The rows come from 4 hidden closed curves, with some noise, and rows from the same curve form a group. Each curve winds through 8 dimensions. The rows are also pushed far along 5 directions, which tell nothing about the answers.
Known rows, each followed by its group:
[ 24  -9  16   3   0 -16  11 -38 -22  -8  29   8   6  17  -1 -23   7 -19
  -3 -21]  z_255
[-40 -19 -14  -4   6  -4   0   6  28 -10 -11   5 -14   1   9  11  49  -9
  -1  46]  z_816
[ 32  31 -24 -17 -40   2 -19  -7   2  21  -7  11  15   6  -2 -18  -9  18
 -10  16]  z_381
[  4  11  -7  15  -8 -16 -12  12   7 -16   4  11  25  36   8  27   3  -7
  28  27]  z_381
[  2  -5   3   1  11   7  24  -1 -17  -8  -1  -4 -23 -24 -11 -22  -4   3
 -16 -15]  z_816
[ -5  -1  -1  -4   7  -5   4   1  -6   9 -12 -14 -19  -9   8 -21  10   2
 -27  14]  z_816
[-36  15 -12 -26 -17   0   8   6   2   7 -15   4   3   3  -1 -17  45  -4
  10  38]  z_211
[ -2  20   3  -8 -38   6   5 -19 -18 -10  30  18  38   4 -22 -25  -6  -1
  16   2]  z_255
[ 47  -2  -6 -24 -10  -9   0 -12 -24  10  -3  -7  15 -10 -13 -49  10  20
  -2 -20]  z_211
[ 34 -21   6   5  13 -38 -11 -15 -19  -3  39  -1  19  19  14 -35  19  -5
 -12 -19]  z_381
[  4  -8  -6 -19  13  -5  -3   1  -4  13   5  -2  -3 -10  -3   0   5   4
   3   6]  z_211
[-35 -17  33  18  40  11  18   2   5 -14 -14  -1 -25 -13  -3  26 -10 -26
   1 -30]  z_816
[-19  23 -20  -9 -36   2  -9  21   2  -6 -12  16  30  -8 -16  -1  -4  18
  15  23]  z_255
[-26  23 -24 -15 -28  35  12   8  15   0 -17   4  13 -10 -14  37 -24  -5
  21  32]  z_255
[-30 -10  12   8   8  13  25   7   4 -16  16   3   5 -16 -14  17 -17 -14
  16  -8]  z_381
[ -5 -46  20   7  40 -34   9 -17 -24 -17  30   6 -11 -13  -5 -25  24 -12
 -14 -21]  z_255
[ -7   2  15  14   5  10   5  21   5   7 -10 -10  -6   0  -6  35 -30  11
  15  -7]  z_816
[-43  -1 -11  -1 -14  17  13   4  18 -10 -13  10  -6  -9  -6  -3  33  -7
 -15  25]  z_211
[ 25   6   4   8   5   4 -22  15  -3   9 -10 -26  -7   3  14  15 -31  25
   5 -19]  z_816
[  3  21  -7 -20 -16   8  -2   2  14   7  -5  13 -10  -8   7 -29  10   7
 -18  -2]  z_816
[  2  10  -1 -11 -11  -4  -9  14  10  14 -28   2   8   4   0  -9  16  12
   0   6]  z_211
[  5  12   5  27  -2   7  -7  12   9  -8 -16   4   8  22   0  43 -24  -4
  16  -3]  z_211
[ 20  23  -1  -2 -16  24  10   3 -17  10  -5  -4  -8   1 -12  12 -29  18
  13 -19]  z_211
[  1 -15  -2 -22  11  -7  10 -21   0   3  11  -2  -9   0  10 -16  25 -18
 -10   8]  z_255
[ 33  13   4 -11  -5 -12 -13  -6   1  28   5   1  -2 -14   1 -28 -28  16
  -5 -18]  z_381
[ 33 -19  13 -10  14 -36 -12 -27 -16   7  18   8 -27   4  20 -68  43   8
 -43 -35]  z_255
[ 17 -21   3 -34  28 -15   1   2  17  21  -6  -8 -18  -4  17 -24  41   0
 -25   3]  z_381
[-30   3   7   5  21 -13 -21  15  46   9 -20  -3 -41  30  49  18  43 -13
 -15  33]  z_255
[-35  28   5  14 -15  33  22  12 -29 -21   7   5   3 -16 -25  23 -45   0
  33 -27]  z_211
[ 10   2  17 -11  20 -10   1   8 -19  10  -9  -8  -3 -13  -4 -23  -3   7
   4 -33]  z_211
[ 15 -19   4 -18   9   2   7 -10  -3  -5  -5  -9  -9 -15  -4 -40  32   8
 -13 -22]  z_816
[-30   8  -7  -6  -7  26   0   2   7 -10  -9   6  -6  -2   0  20  10  -6
  -2   4]  z_381
[ 66  57 -12   5 -30 -10 -52  28   7  20  -2   1  14  41  30   7 -38  43
  21 -18]  z_816
[-38 -12  -1   5 -14  11   9 -24   3 -22   9  14  14  -1 -12   2  19 -25
  -5  19]  z_816
[-14   0  -4   1  13  -6 -14   4  15   2 -17  -9   4  -4  18   3   3 -15
  -7   6]  z_211
[ 15  17 -16   7 -28  -1  -5   1  -2 -13   4  -3  10  20  14   0  -6   9
   3   5]  z_255
[ 30 -14  17   1  19   2  14 -11  -1  12   8  -2 -31  -2   3 -10  -1   1
 -21 -37]  z_381
[ 17  17  -8 -19  12   6 -32  29  35  19 -24 -24 -33  21  57  -1  29  21
 -27  -7]  z_381
[ 13 -10   9   2  13   8  23 -11 -29 -26   7   1   9 -21 -26 -13 -17  -8
  11 -32]  z_816
[ 31  42 -12   0 -23  11 -12  14  -6  -5   0   7  25  14   2  14 -44  11
  27 -11]  z_211
[ -9  16   1  -4 -13  40   5   4   4  13 -20  13 -16 -38 -34  11 -32  19
   0 -15]  z_255
[  1 -11   7  -5  20 -23 -10  -3   5   1  19   2   4  -2   9 -18  13  -7
  11  -8]  z_381
[  8 -10  21   0   5  -6   8  -7 -10  -4   9  -3   1 -21  -7 -37  -8   5
 -10 -37]  z_211
[ 19  20 -29  -3 -23   7 -20  -7   6 -22  11  17  37  14   0  20 -21  -7
  26  22]  z_816
[-27 -13  12  -7   1  -2   8   7  10   6 -14  -1   0 -23 -11 -15  15   5
  -8  -1]  z_211
[ 42  13   0  15   3 -10 -24  17  -4  11  11 -19   1  18  30  -2 -28  21
  -9 -34]  z_381
[ 28  -3  15  31  19  -7  -7  12 -13  -2  17 -19  -5  14  18  13 -34   9
  -3 -49]  z_381
[-19  14   2 -19 -16  10  -5   2   1  17  -1   2   9 -14  -7 -21   6   7
  -7   4]  z_255
[-40   4 -24 -31  -6  15   5  16  26  10 -31 -12   1 -12   3  -2  46  -4
   4  56]  z_255
[  9  -1   3 -15  -4  -3  15   0  -7  15   6   2   9 -31 -22 -33 -14   9
   6 -18]  z_381
[ 15   0  -1 -25   0 -14  -9 -16  20  27 -19   5 -16   9  17 -22  34  -5
 -26  16]  z_255
[-16   6  23  21  14   7  20   6 -19 -14   4  -4 -17   9  -5  20 -12  -4
  27 -21]  z_211
[-33  13 -14  18 -14  25  16   5  -2 -32 -11  19  -2   1 -19  42 -11 -10
  33  10]  z_255
[ 24 -11  -2   3  12 -22 -13   0  -1  -7  18  -1  17  25  14  12   1  -4
   3  11]  z_381
[-26  10 -11 -15 -22  29  26   9  12  15 -20   0  -1 -44 -28   2 -30   5
  -4  19]  z_381
[ 31  37  -1   4 -36  21   3   9 -12   1   8  15   6  -3 -15 -13 -36  30
   7 -40]  z_816
[  8   7  10  14   2 -19 -21   5  -1 -10   6   6   5  15  16 -19   8   5
   0 -19]  z_211
[ -7   4   4  18  -9  11   6   5   8   9   4  -1 -15   8  -1  25 -17   4
  -8   8]  z_816
[-52  23  -2 -12  -6  47  20  31  21   3 -53  -4 -10 -33 -15  31 -20  -2
   3   1]  z_816
[ -3   2  -2  15  -6  14  23   3 -17 -21  -9  -3   1  -3 -15  15 -16  -1
  19 -15]  z_255

New rows, each followed by its group:
[ 15 -10   4  16  37 -25 -24  21  14   7  -8 -19 -32  19  36  18  10   9
   0   5]  z_816
[  3  -4  -5 -19   1  -5 -12 -13   1  -6  13   9   1  13  13 -22  42  -6
 -13   2]  z_381
[ 16  -3   2   4  -9 -23 -12 -10  11  15  18   6  -5  31  18 -15  28   2
 -17  26]  z_816
[ 19  29  -9  -4  -5  16  -5  12 -18   9 -10  -8   5   1  -4  22 -38  13
  25 -17]  z_211
[-60 -25  16   9  22   2  26  -3  22 -19  11  13  -9  -1  -4  20  33 -38
   9  16]  z_381
[ -8  11 -15  -9 -29  12  -9   8  18  13 -18  -7   3  -9   1  -5   3  20
  -6  16]  z_211
[ -9  -6   5  11   4   0 -12  -3  13  14 -15  -4   1   8  -3  13  10  -6
  -3  22]  z_255
[  1   6  -9 -11   0   7  -3   2  18   2  -4  11  -2   6   2  18   6  -3
  12  13]  z_381
[-13  14  -4  19 -15  11   9  -6 -11 -16   6  13  14  25 -15  42 -13 -15
  34  21]  z_211
[-52  23  -7 -16 -11  20  12  17   1   5 -20  -2  -9 -17  -3  -3  15  -2
   4  12]  z_211
[ 17  -3  -1  -4  -6  -9 -18 -17   4  15   1   1  12  10  -3 -19  20   1
  -6  18]  z_255
[-50  -5 -10 -15  -1 -30 -18 -11  15   0   0  19  28   6   4 -11  49 -30
   9  61]  z_381
[ 28   8   5  -3   1 -21 -32 -17   3  10   3   0   2  27  30 -29  23  -4
 -21 -10]  z_816
[ 24  -4  12  13  30  -7  -2  -3 -13   4   5  -4 -11   4   5  10 -22  -7
  -2 -27]  z_816
[  9  30 -12 -14 -34  36  -4  21  14   7  -5  11  -2 -21 -12   6 -32  37
  10 -29]  z_816
[-10 -22   3  13  11   9  10  -4 -10 -16  12   9  -3 -23 -31  12 -13   3
   8  -4]  z_255
[-28  -3   4  -2  12 -15  -8   2   8   1   5   5  11  -5   3  -1   6 -13
  15  12]  z_381
[-23   4  -3  16  13 -21 -34  10  34  -2  -8  -4  -5  31  38  32  14 -16
   7  46]  z_381
[-15  15  -1   9   1  13  -5  33  10  16 -37 -22  -3   0   8  39 -27  10
   7   0]  z_255
[ -8   5  10   8   5   1  -7  27   0   8 -19  -9 -19 -15   4  -2 -14  25
 -13 -25]  z_255
[-19 -16  16  12  34 -10 -26   8  22  10 -22 -22 -20  15  32  32  12 -11
  -8   5]  z_816
[-14  13 -15 -20   0  17  -6  11  13  17 -24 -17 -30 -14  22 -16  22   9
 -24   3]  z_211
[-24   1   3   1   4  28  30  -3  -4  -1 -16  -5 -18  -8 -13  25  -6 -14
   3   3]  z_211
[-16 -20  11  65  25 -10   2 -19  -4 -40  25  19  -2  39  -4  73 -18 -41
  36  11]  z_381
[ 19   2   5  10  -9   0  -3  -8  -8 -11  17   6  -7   4   3 -24   3  11
 -12 -26]  z_211
[ 17  -2 -17 -14  -9 -10   4   2 -12   2 -16  -2   7  -6  -3 -14   5   8
  -4  -3]  z_255
[ 21  13  -1   3 -24  11  -1 -16  -9  -1   7  25  15  -6 -30   7 -32   7
  12  -8]  z_255
[15 -2 -9 -9 -1 -3 -1  5  3 -6 13  6 20  9 -3 14 -5 -1 12  8]  z_381
[-33 -26   5 -11  17  22  27  -4   3   3  -6 -11 -20 -35 -12   3   3 -13
 -31   0]  z_381
[  2 -14  23  24  10 -25   4 -10   1  -1  22  11 -14  29  10  -6  25 -10
  -8   2]  z_816
[  6 -12  21  36  21  -4   3  -3 -10 -22   9  -7 -18  17   5  12  -1  -4
  12 -23]  z_255
[ -1  -1   2   3  -5  -6   7 -15 -27  -5  11  -1  12  -8 -12 -16 -10  -6
 -11   5]  z_816
[  5  15   1  28  -2  -2 -12  17  27   6   0  -5  -5  18  19  40 -43   1
  15  13]  z_381
[ 12  -7   4   3 -11 -10 -11  -9   2   3   8  -3   2   4   3 -17   6  13
  -4  -3]  z_211
[ 15  -2  -1  11 -18 -13 -15  -7  -6  -9  19  18  23   4 -18 -22   7  14
   4  13]  z_255
[ 48  13   2  24  -2 -26 -26 -18 -35 -21  44   2  14  35  16 -14 -19   7
  29 -31]  z_211
[-28   4  18  10   3  28  29  11   4   3 -24  -3 -29 -23 -13   4 -11   0
  -5 -26]  z_381
[ -8  21 -19  -6 -32  41  30  15 -15 -12 -24  -5   9 -26 -32  10 -29  17
  19 -12]  z_255
[  5   0 -17   9   2 -16 -18  -5  14  -4  20  18   4  24  13  23   4 -11
   7  33]  z_816
[-17   3  12  -1   4  12  14  -8  -8 -16  10  17  -5 -10 -22  -7   8  -7
  20  -6]  z_255
[-24 -21   4  20  23 -19  -7  -1   2 -19  19  -2  -7  16  19  16  17 -17
   3  13]  z_255
[-15 -21  29  26  27   1  21 -16 -20 -17   1  -4 -29 -13 -13  -9   1 -13
  -4 -30]  z_381
[  7  23  -7   3 -17  -6 -17   1  10  16   1  10  11  -2  -2   6 -31   5
  15  11]  z_381
[ 45   7  11  12  28   3 -18  24  15  10  -2 -20 -30  19  32  34 -35  18
   3 -36]  z_381
[-18 -12   3  -2   9  -4   6 -19  -5  -3  10  -7  -6  -3   5  -9  14 -18
  -4   8]  z_211
[-16 -19  10   0  30  13  -1   4  21   6 -24 -14 -13  -4   8  34   5 -15
  -3  -6]  z_816
[ 32   4 -30 -24 -24 -14 -12 -15 -19   3  11   9  25  -7  -5 -32   2  14
  -8   0]  z_255
[ 16 -19   0  20  28 -14 -12   0   1 -17   9  -1  -5   9  10  13  -1  -7
   3 -10]  z_211
[-18   5   3  -2  -5  22   9  17   1  15 -38 -17 -17 -21 -10   1   0  18
  -6 -15]  z_211
[ 12  10  10   4  -1  11  -2  -3  -9  14  -6 -16 -15   0  11  -2 -19   6
 -13 -32]  z_255
[ 11  17  -4  15   7  -2 -28  11  13  -1 -12 -12   5   9  28  18 -29  -2
   4 -10]  z_211
[-21  -9  -5 -10 -15 -15   5 -17 -16   2   6  10  34  -4 -18 -20  21 -14
  -3  20]  z_255
[ 16  20   5   1 -12  -4 -16  -4   6   6  12   8   5  15  15  -7 -14   1
  -7  -8]  z_211
[ 42   5   4  11   4  -4  -8   3  -5  17  -7 -18 -18   1  11  -5 -32  18
 -21 -16]  z_381
[  5  -8   1  10   5  22  17   5  -4 -18  10   5 -17 -22 -18  14 -23  15
  14 -34]  z_816
[-18  -4   8  14   5  12  -3  14  12   4 -18  -5 -20 -12  -8   2   5  14
 -11   2]  z_255
